There are 3 nested groupings, the coarsest first. Each group lies inside one group of the grouping before and may be the whole of it. The rows also spread widely along 13 directions, which tell nothing about the answers.
Known rows, each followed by its group in each grouping:
[ 1.81  0.72 -1.28 -0.81 -1.02  1.80  0.75 -0.10  0.03 -1.12  1.26  0.31
  0.36  1.74 -0.57 -0.19  1.65  0.91  0.07 -2.10 -0.02  0.29 -0.69  1.05
 -0.52]  z_306 Nalup demen
[ 1.44 -0.78 -1.57  0.04 -0.35  1.08 -0.32 -0.15 -0.38 -1.84  0.05  0.64
  1.20  3.31 -2.77  1.80 -0.10  0.08  0.95  0.60  2.63 -0.83  0.29  2.83
  1.53]  z_306 beb laza
[ 0.57  1.73 -1.88  1.87 -3.64  0.70  0.98  0.57  0.25 -0.42  1.89  1.93
 -0.37  0.30 -1.66 -0.09 -2.77 -1.86 -1.55  0.50  1.33  0.61 -0.53  2.37
  0.46]  z_59 roz Zude
[-0.11 -0.30 -1.19  0.06 -1.56 -0.41  1.76  0.93  0.31 -1.01  1.24 -1.55
  0.36  3.73 -0.03  0.31 -0.36 -0.72 -1.24  1.54  0.87  0.81 -0.38  2.29
  0.85]  z_306 beb fisa
[-1.13 -0.94 -0.61 -1.62 -0.01 -0.31  0.25 -1.72  0.72  0.90  0.26  0.49
 -0.82  3.74 -1.22  2.52  2.46 -0.13 -2.28 -2.74  0.51  0.57 -0.08  0.86
  0.57]  z_59 piv Val
[ 2.20  0.55 -1.66 -0.77 -4.02  0.95  1.55 -1.30  0.75 -2.40  0.99 -0.57
  0.97  1.66  2.47  2.09 -0.57  2.12 -0.82 -0.37 -1.70  3.15 -1.03  1.30
 -2.55]  z_306 vev kunes
[-1.40  2.49  0.29 -0.14 -1.20 -0.89 -0.45  0.65  1.07 -0.19  2.37 -0.59
 -0.58 -0.31  1.11  2.05 -1.64  0.26 -1.54 -0.37  0.02  1.63 -0.50 -0.33
  1.45]  z_59 piv novon
[ 1.14  0.64  0.57  1.06  0.42  0.80 -1.87 -0.28 -0.80  0.02  0.04  2.01
 -1.17  1.42 -1.27 -0.35  1.96 -0.26 -0.92  0.12  1.07 -1.38 -1.16 -0.42
 -0.20]  z_306 Mogu pas
[ 0.28  3.39 -0.04 -0.35 -0.97 -0.80 -0.32 -1.01 -0.05 -0.52  1.60  2.52
 -1.35  0.70 -2.00  0.18  0.36 -1.72 -2.44 -0.02  1.07 -0.84 -1.54  0.90
  1.36]  z_629 gana lela
[ 0.64 -0.10 -0.18  1.18 -3.87  1.12  0.82  0.48 -0.41 -1.83  1.84  1.58
 -1.03  0.79  0.25  4.47 -1.56  0.38  0.00  0.23 -1.21  3.25  1.29  1.75
 -2.26]  z_306 Mogu bisor
[-1.40  0.48  0.77  1.99 -3.29 -0.41  2.66 -0.51 -1.39 -0.14 -0.15  0.74
 -0.60  4.18  0.00  2.04  1.75 -0.52 -2.31 -1.44 -1.31 -1.58  0.20  2.71
  0.69]  z_629 gana Mun
[ 0.75  0.57  1.62  1.84 -1.78 -0.17 -2.22 -0.03 -1.33  0.71 -0.83 -0.17
 -2.63  0.17 -0.07  1.90 -1.12 -0.11 -0.83  1.16 -0.61 -0.33  0.24 -0.94
 -1.04]  z_629 pel Leton
[ 0.80  0.78 -0.55  0.22 -1.13  1.68 -1.96 -0.70  0.36 -4.88 -0.02  3.16
  1.15 -1.48  0.94  1.21 -2.12  1.63 -0.29  0.43  0.29  2.31 -0.81 -2.27
 -0.46]  z_629 pel kelal
[ 1.03 -0.36  0.58  2.17 -4.64 -1.22  0.21 -4.11  0.08 -0.51 -1.93  0.76
 -0.68  0.13  0.04  2.48 -1.53  0.84 -1.21 -0.44 -0.03 -1.58 -0.35 -0.66
 -1.04]  z_59 piv vinik
[ 1.49  2.75  1.08  4.34 -4.34 -0.04  0.88 -2.91 -1.20 -0.53  0.71  1.45
 -0.90  1.20  4.12  0.25 -1.10 -0.37 -2.23  0.90  0.21 -1.76 -1.57  0.00
 -2.65]  z_59 roz Sosis
[ 0.42  0.95  0.03  2.47 -2.99  1.21 -2.41 -0.27 -1.02 -0.99 -0.13  4.59
 -2.18  0.28 -0.09  0.09 -1.90 -1.50 -3.13  2.34 -0.10  1.10 -1.16 -0.54
 -2.17]  z_629 pel rut
[-0.69 -1.08  0.90  2.16 -1.06 -0.02  0.78 -2.43 -0.51 -3.52  0.16  1.26
  0.74  1.91  1.99  2.40  0.77  1.51 -0.07 -2.54  1.33 -0.50  1.53 -1.55
  0.02]  z_306 beb far
[ 0.53 -1.16 -2.05  0.25 -1.77  1.84  0.65 -0.30  0.12 -0.24  0.87  1.04
 -1.61  1.26 -0.73 -1.03  0.80 -0.66 -1.12 -3.46 -0.01  2.35  0.83 -0.70
 -1.94]  z_306 vev fus
[ 2.09 -0.11  1.10  0.60  0.34  2.20 -2.02  1.09 -0.78 -1.83  0.24  3.92
 -0.89  1.41 -1.13  1.56  2.19  0.38  0.54  1.43  0.70  0.50 -0.48 -0.13
 -1.86]  z_59 roz Mesef
[ 4.97  0.07  0.19  1.60 -3.26  3.37 -0.86 -0.29 -1.34  0.85 -1.63 -0.68
 -1.15  2.31  1.50 -0.46  1.36  1.68  0.61  1.74 -2.01 -0.14 -1.51  0.75
 -5.06]  z_59 Daruv tuvip
[ 0.34 -0.03  0.11  2.28 -2.05  1.70 -3.33 -1.35 -0.96  0.09 -2.00  2.69
  0.05  1.90  0.79  3.11 -1.65  1.45 -1.35  1.23 -0.36 -0.49 -0.76  0.58
 -0.84]  z_59 Daruv Fava
[-0.26  1.12 -1.73  5.33 -3.44  2.02 -1.86  0.96 -1.12 -0.15 -1.39  0.06
  0.38 -0.12  1.14 -3.10 -6.15 -1.09 -1.76  2.51  1.37 -0.79 -0.60 -0.52
  1.16]  z_629 gana Folak
[-0.45  0.73  0.47  3.26 -2.01 -1.32 -0.51 -3.12 -0.60 -0.72 -1.06 -0.78
 -1.17 -1.35 -0.60  0.77 -3.04 -0.57 -0.06 -2.31  2.28 -2.28  1.66 -2.77
  2.10]  z_629 gana Mun
[ 1.98  2.74  1.47  1.53 -3.09  0.25 -0.14  0.61 -0.89 -2.04  1.50  0.94
 -1.86 -0.61  0.45  2.05 -1.48 -0.22 -0.12  2.48 -0.50  0.97 -0.16  0.16
 -1.36]  z_629 gana Folak
[ 2.46  1.38  1.76  1.38 -0.38  1.54 -3.46  0.72 -1.13  3.16 -0.90 -0.99
 -2.46  0.14  1.56 -0.15  1.14  1.44 -0.50  0.83 -2.07 -0.30 -1.38 -2.19
 -2.81]  z_59 roz Zude
[ 1.46  1.22  0.31  0.26  0.38  1.16 -2.34  0.33 -0.81  1.69 -0.29 -0.13
 -1.10  1.86  0.35 -1.31  2.55  0.97 -1.31 -0.86 -0.53 -1.13 -1.70 -0.46
 -0.55]  z_306 vev kunes
[-1.74  0.39  0.58  0.41  0.28 -0.73 -0.69  0.75  0.40 -0.72  0.89 -0.21
 -0.88  1.06  2.39 -1.16  1.03  0.23 -2.48 -0.37 -0.19  1.31 -0.90 -2.94
  0.14]  z_306 vev kunes
[-2.91 -2.40  2.52  1.27 -0.16 -1.60  0.91  1.43  0.43 -2.95 -1.53  1.60
  0.90  0.63 -0.66  0.62  2.28  1.40 -0.67 -0.62 -0.02 -1.32  0.35 -3.14
  2.35]  z_59 roz Mesef
[ 2.82  2.35  2.73  1.78  2.48  1.00 -6.07  1.06 -1.12 -0.02  0.76  0.84
 -3.13 -2.61  0.27 -0.57 -0.19  0.45  1.63  2.40  1.60 -0.60 -0.29 -4.66
 -1.35]  z_306 beb far
[-0.52  3.78  2.10  2.59 -1.56  0.02 -1.67  1.38 -1.97  0.08  1.32  3.30
 -1.51  0.27 -1.32  1.22  0.06 -0.89 -1.83  0.60  0.06 -2.78 -0.90  1.97
  1.72]  z_629 pel Leton
[ 0.87 -0.38  0.18  1.06 -1.99  1.57 -0.83  0.17 -0.51 -0.30 -0.02  2.25
 -1.05  0.76 -2.34  2.64  0.42  0.28  0.32 -1.43  0.15 -0.18  1.00  1.14
 -0.18]  z_59 piv novon
[-1.38  0.82 -0.65  3.05  0.48  2.91 -1.68  3.53 -1.20 -1.32  0.58 -0.19
  0.63  1.88  2.45 -2.07 -2.25 -0.36 -1.04  1.73  1.15  1.32  0.03 -1.02
  1.18]  z_629 gana Folak
[ 0.02  0.36  1.41  4.42 -2.46  0.40  0.29 -0.87 -1.09 -2.03 -0.59 -1.84
  1.24 -0.11  1.84  2.31 -3.05  1.76  2.20 -1.08  1.73 -2.65  2.11 -0.82
  1.70]  z_59 Daruv Fava
[ 0.16 -1.10  0.89 -1.28  1.25  0.13 -1.81  2.56  0.07  1.38  0.60 -1.76
 -3.01  2.06  0.54 -0.29  2.75 -0.13 -1.31  1.11 -1.21  2.91 -0.26 -2.27
 -1.88]  z_306 vev kunes
[ 1.56 -1.38 -0.49  2.16 -0.24  1.01 -1.47 -0.49 -0.99 -0.66  0.03 -1.85
 -1.29  2.36  1.33  0.08 -1.41 -0.88  0.28  1.62  2.56  0.89  1.11 -1.21
 -1.48]  z_306 vev kunes
[-0.73 -0.44 -0.30  0.40 -3.18 -1.69  0.06 -2.05  1.35 -1.16  0.05  1.17
 -1.30 -0.77 -1.01  2.43 -2.65 -0.52 -1.66  0.29  0.78  1.61  0.13 -1.36
 -0.01]  z_59 piv vinik
[-0.86 -0.64  2.26  3.96  1.73  1.74 -0.12  2.11 -2.66  0.08  1.06  2.33
 -2.06  3.76 -1.10 -1.84  4.79 -1.79 -0.05 -2.09  2.37 -3.88  1.87 -0.01
  0.73]  z_306 beb fisa
[ 2.65  1.65 -1.03  1.09 -1.72  1.51 -3.10 -1.74 -1.55  3.33 -0.75 -1.10
 -2.58  2.94 -0.16  0.94 -1.52 -1.09 -2.15  1.47  0.53 -0.30 -1.26  1.87
 -1.94]  z_629 pel rut
[ 2.60  0.61 -0.54  0.64 -1.50  2.12  0.60 -0.83  0.22 -4.16  1.31  2.48
  0.49 -0.60  1.42 -0.76  0.80  1.11  0.55 -0.66  0.58  1.78 -0.78 -1.88
 -2.62]  z_306 Mogu bisor
[-0.05  0.59  3.16  2.10  0.61  0.32  1.92  2.12 -1.22 -3.70  2.01  1.77
 -0.43  1.34  1.63 -1.18  4.73  0.20  0.28 -0.13  0.47 -1.25 -0.04 -1.90
 -0.60]  z_306 Mogu bisor
[ 0.82  0.75 -1.84  0.40 -3.47  0.67  0.48 -2.43  0.45 -0.69 -0.75  0.22
  1.84  1.99  1.83  0.80 -0.94  2.02 -2.33 -0.82 -1.27  0.38 -2.38  1.22
 -0.63]  z_306 Mogu pas

New rows. What belongs after each?
[ 2.56  2.98 -2.13 -1.71 -0.07  3.17 -3.29  0.54  0.23 -0.06  0.50  1.37
  0.05  0.08 -0.84  0.34 -0.98  1.32 -0.52 -0.24 -0.68  2.35 -2.07  0.43
 -0.26]  z_629 gana Mun
[ 1.44 -1.33 -0.43 -0.42 -0.03  0.57  2.17 -0.05  0.34 -4.14  1.07  0.28
  0.24  1.94  0.15 -1.97  2.72 -0.17  0.27 -0.59  1.77  1.19  0.01 -1.74
 -1.09]  z_306 vev fus
[ 1.35 -0.97 -1.08  1.17 -0.65  1.90  0.20  1.75 -0.29 -1.24 -1.12  1.23
 -1.00  0.68 -3.09 -4.52  0.97 -1.53 -0.15  0.19  1.22 -0.45 -0.33 -1.63
  0.37]  z_629 gana Mun
[-1.56  1.59  2.23  1.23 -0.89 -1.40  1.03  0.23 -0.37 -3.95  0.92  2.07
  0.25  0.75  1.16  0.21  1.14 -0.04 -2.11  0.92  0.79 -1.10 -1.04 -1.50
  1.46]  z_629 pel rut
[ 0.08 -1.04  0.50  2.08 -2.43  1.47 -2.16  0.53 -0.88 -0.42 -2.06  0.51
 -0.99  1.50  2.60  0.05 -1.27  0.87 -2.43  2.42 -2.15  1.84 -1.11 -2.10
 -2.77]  z_629 pel rut
[-0.02  3.18 -0.71 -0.04 -2.35  1.49 -1.91  0.15 -0.06 -0.94  1.70  2.74
 -0.49 -1.67 -0.39  3.15 -2.42  1.20 -1.11 -2.75 -1.11  1.79 -0.05  0.76
  0.55]  z_629 pel Leton
[-1.16  2.20  0.46  0.18 -0.57  0.14 -0.81  1.28  0.11 -2.83  0.55  4.23
  0.26 -0.50 -1.54 -0.25  0.53  0.25 -1.77  0.15 -0.22  0.01 -1.60 -0.81
  2.13]  z_629 gana Mun
[-0.46 -0.37  0.43  1.32 -3.17  0.24  1.04  2.37 -0.60 -2.45  1.06  1.75
 -0.16  1.65 -0.66  2.12 -0.49 -0.10 -0.67  1.87 -0.85  1.39  0.43  2.06
 -0.38]  z_306 vev fus
[-1.64  0.84  0.78  4.62 -1.77  0.36 -3.70 -1.18 -1.96  1.37 -1.78  1.28
  0.65  2.91  1.97  2.62 -2.54  1.23 -2.34  1.03  0.21 -2.86 -0.57  1.29
  1.46]  z_306 beb far
[-0.72  0.16 -1.30  0.55 -0.09  2.42 -0.50  1.77 -1.06  0.10  0.63  0.92
 -0.32  3.42 -0.96 -0.35  0.66 -0.83 -1.64 -1.34  0.42  0.44 -0.05  1.93
  0.97]  z_629 pel kelal
[-0.83 -0.04 -0.03  1.98 -2.85  1.93 -1.34  1.37 -0.48 -2.01 -1.88  2.61
  1.41 -0.59  0.22  0.65 -1.54  2.28 -0.96 -0.42 -2.56  0.48 -0.44 -1.16
  0.59]  z_629 gana lela
[-0.60 -0.55 -0.86  0.02 -0.78  0.90 -1.46 -1.07 -0.05 -1.57 -1.39  3.91
  0.02  1.48 -2.25  0.78  0.39 -0.13 -2.23 -0.84  0.31  0.19 -0.67 -0.39
  0.93]  z_629 gana lela
[ 1.69  0.39 -1.91 -2.11 -1.47  0.94 -0.28  0.57  0.68  0.29  1.45 -1.53
 -0.79  1.10 -1.30  2.14 -0.16  0.90  0.10 -1.60 -0.58  2.81  0.16  1.57
 -0.39]  z_306 vev kunes
[ 2.19  0.56  1.42  0.73  0.63  2.03 -2.17  0.43 -0.92 -2.48 -0.19  0.79
 -1.22 -0.11  0.87  0.96  0.94  1.25  1.46  0.36  0.01  1.28  0.40 -3.10
 -1.65]  z_629 gana Mun
[ 2.29  4.34  0.32  1.47 -0.84  1.93 -1.87 -0.29 -1.01 -2.17  2.56  3.23
 -1.33 -1.63 -0.41  0.70 -1.25 -0.62  0.34 -0.40  1.50  0.03 -0.12 -0.33
 -0.30]  z_629 gana lela
[-1.03 -0.11  0.35  0.24 -1.12  0.67 -0.29 -0.14 -0.12 -3.32 -0.32  3.12
  0.79  1.10  0.91  1.15  0.81  1.34 -2.03 -0.86 -0.83  0.98 -0.83 -1.02
  0.03]  z_629 pel Leton
[ 3.58 -1.64  0.50 -0.19 -1.78 -0.19 -1.80 -1.07 -0.55  0.70 -1.91  1.57
 -3.04  1.99 -3.48  0.22  2.20 -0.56 -0.79  3.01 -0.36 -0.56 -1.33  0.15
 -2.96]  z_306 beb far
[ 0.26 -2.54  0.23  2.91  0.22  2.71  0.38  2.50 -1.93 -0.89 -0.69 -0.85
  0.72  4.12 -0.16 -0.90  2.26  0.80  1.40 -1.21  1.05 -1.61  1.84  0.63
  0.53]  z_306 beb far
[ 0.95 -0.78  0.75  1.00 -2.48 -1.02  0.42 -1.82  0.04 -2.21 -1.10 -1.02
 -1.10  0.33  0.84  1.18 -1.45  0.10 -0.57  1.41  0.00  1.00  0.38 -2.63
 -1.24]  z_629 gana lela
[-0.62 -1.63  0.36  1.51 -0.29 -1.05 -2.01 -2.37 -0.80  1.14 -1.13  0.16
 -1.94  3.20 -0.77  2.37  0.09 -0.61 -1.68 -0.16  1.57 -0.97  0.82 -0.43
  0.07]  z_306 beb far
[-0.05  1.10 -1.59  0.58 -0.13  1.59 -1.40 -0.64 -0.50 -1.11  1.16  3.07
 -1.12  1.89 -0.92 -0.55 -0.47 -1.99 -2.67 -0.57  2.36  0.88 -0.64  0.18
  0.13]  z_629 pel rut
[-1.10 -0.39  1.81  4.04 -3.15  0.59  1.72  0.47 -1.98 -0.34  0.40  0.04
 -1.06  3.34  3.43  0.03  1.84  0.17 -1.83 -1.30 -1.58 -0.89  0.74 -0.06
 -2.04]  z_306 vev fus
[ 5.20 -0.48  0.63  2.72 -2.07  2.18  0.77  0.73 -2.01 -1.25 -1.03 -1.06
  0.06  3.52 -0.11 -0.61  1.37 -0.16  1.99  4.32  1.41 -2.59 -0.86  2.32
 -2.61]  z_59 roz Sosis
[ 2.05  1.98  0.46  0.87 -1.51  1.90 -3.75  0.29 -1.21  1.16  0.72  3.59
 -2.93  0.02 -0.54  1.20  0.57  0.13 -1.46  0.49 -1.52  1.09 -1.19  0.09
 -3.04]  z_306 vev fus
[ 1.85  1.08 -0.25 -1.72 -2.30 -0.59  0.05 -2.26  1.62 -1.04  0.37  1.94
 -1.95 -0.69 -0.43 -0.65  1.44  0.14 -2.06  0.02 -0.82  1.59 -2.47 -2.10
 -2.53]  z_59 Daruv tuvip
[ 1.85  3.08  0.28  0.49 -1.34  0.54 -2.45 -0.90 -0.85  1.39  1.08  2.30
 -2.02 -0.03 -1.78  1.07  0.96  0.09 -1.15 -1.34  0.06 -1.48 -1.24  1.27
 -0.15]  z_306 vev kunes
[-0.54  2.02  2.04  0.85  1.01 -0.92  1.82  2.59  0.01 -0.22  3.56 -2.07
 -2.29  1.25  0.60 -2.01  2.30 -2.10 -0.48  0.41  2.10 -0.30  0.22 -1.36
  0.94]  z_59 piv vinik
[ 0.25 -1.69  0.37  1.58  0.92  1.46 -1.23 -0.52 -1.54 -1.67 -0.84  1.61
 -0.91  2.43 -1.68  1.10  1.24 -0.63  0.26 -1.70  2.58 -1.16  1.81 -0.77
  0.49]  z_629 pel Leton
[-1.09  0.61  1.14  1.77 -4.23 -0.13  2.52  1.82 -0.42  0.03  0.80  0.33
 -0.39  1.19  0.90  2.36  0.51  1.07 -1.32 -1.14 -3.04  0.22  0.11  1.56
 -0.32]  z_59 roz Sosis
[ 1.49  1.50  1.07 -0.24  0.32  0.23 -0.80  0.84  0.20 -2.10  0.74  0.05
  0.15  0.50 -0.11  0.17  0.97  0.86  0.73  1.91  1.21 -0.72 -1.38 -0.50
  0.63]  z_59 Daruv tuvip
[-2.79  1.55  0.29  0.54 -0.86 -2.43  0.46  1.03  0.77 -0.33  2.34  0.88
 -1.75 -0.73 -1.70 -0.71 -0.33 -1.76 -2.41 -1.55  1.32 -0.13  0.04 -1.08
  3.07]  z_306 vev kunes
[ 0.94 -2.89 -1.10  2.13 -0.80  1.12  1.59 -1.24 -0.36 -2.58 -0.01 -1.23
  0.05  3.10  0.57 -0.71 -0.09 -0.82  0.81 -0.88  3.02  0.25  2.11 -0.91
 -0.80]  z_306 beb fisa
[ 1.40  0.98 -0.70 -1.49 -2.73  0.68  0.54 -1.24  0.64 -0.88  0.57  1.97
 -2.24  0.58  0.10  0.09  1.37 -0.01 -2.68 -0.89 -2.18  3.16 -1.50 -1.23
 -2.94]  z_629 gana Folak
[ 1.47 -2.16 -0.21  1.93 -3.84 -0.28  0.72 -1.20 -0.29 -2.19 -2.18 -0.05
  0.28  1.10 -0.22 -0.17 -0.88  0.76 -0.33  1.47 -0.11 -0.55 -0.26 -0.68
 -1.39]  z_306 vev fus
[ 2.12  2.09  0.18  0.59 -2.65  0.71 -0.81 -0.63 -0.35 -1.88 -0.64  1.35
 -0.10  0.85  1.51 -0.31 -0.43  1.01 -1.93  3.06 -1.38  0.56 -2.92 -0.31
 -1.76]  z_629 gana Folak
[ 1.99  2.87  0.26 -0.72 -1.56  0.78 -0.81 -0.80  0.13 -1.64  1.98  2.79
 -2.73 -1.61 -0.31 -0.18  0.71 -0.49 -1.39 -1.11 -0.64  1.71 -1.27 -1.63
 -2.15]  z_629 pel kelal
[ 2.01  3.03  1.98  0.77 -0.50 -0.09 -2.94 -0.79 -0.59 -2.03 -1.81  3.08
  0.18 -1.73 -0.98 -0.84  1.13  1.88 -0.55  1.63 -0.47 -2.94 -3.07 -2.42
  1.02]  z_629 gana Mun
[-2.17  1.50 -0.75  0.68 -0.31  0.45  0.04 -0.22  0.95 -1.14  2.27 -0.57
  0.57  1.51  3.86  0.93 -1.77  0.19 -2.16 -1.24  1.20  2.54 -0.18 -1.36
  0.71]  z_59 piv vinik
[-0.79 -3.09  2.06  2.11  1.53  0.36 -1.29 -0.07 -1.94 -1.96 -0.81  1.91
 -1.30  3.16 -1.32  2.60  2.93 -0.29  0.72 -1.04  2.32 -1.38  2.64 -1.30
  0.16]  z_306 vev fus
[-0.27  1.98  1.79  0.51 -1.68 -2.94  0.15  1.00  0.69  0.06  1.95 -0.48
 -2.95 -1.28 -1.43 -0.35 -0.37 -1.45 -1.30  1.66  0.18 -0.44 -0.51 -1.31
  1.05]  z_306 beb fisa
[ 2.11 -1.92  0.37  1.23 -1.19  1.17  0.07  0.56 -0.04 -1.95 -0.82 -0.66
 -0.73 -0.83 -1.14 -1.26  0.83  1.30  2.18 -1.44  0.30 -0.41  1.34 -2.86
 -0.83]  z_306 beb fisa
[ 0.89  1.36  2.07  2.02 -0.85  2.37 -1.31  3.59 -1.89 -0.66  0.63 -1.35
 -1.16  0.77  2.01  1.66  0.00  1.45  1.15  1.30 -1.89  1.14  0.89 -0.60
 -0.98]  z_629 gana Folak
[ 0.58 -4.46  0.93  2.30  0.89  0.97 -1.25  0.98 -1.14 -0.08 -2.07 -1.39
 -2.04  3.33 -0.13 -1.67  1.97 -0.43  0.34  1.19  1.21  0.05  1.61 -3.17
 -1.83]  z_306 beb far
[-2.32  0.79 -0.89  1.30 -1.47  1.78 -0.29  0.69 -0.30 -2.93 -0.24  1.43
  2.88  1.79  2.45  2.42 -1.88  2.35 -1.34 -1.42 -0.95  1.52 -0.14  0.23
  2.01]  z_629 gana Mun
[ 1.68  1.00  1.63 -0.38 -0.65 -0.10 -3.09 -1.24 -0.51 -1.59 -0.64  2.11
 -1.95 -0.72 -1.43  4.76 -0.36  1.11  0.65  1.13 -0.39  1.01  0.23 -1.52
 -0.75]  z_629 gana Mun
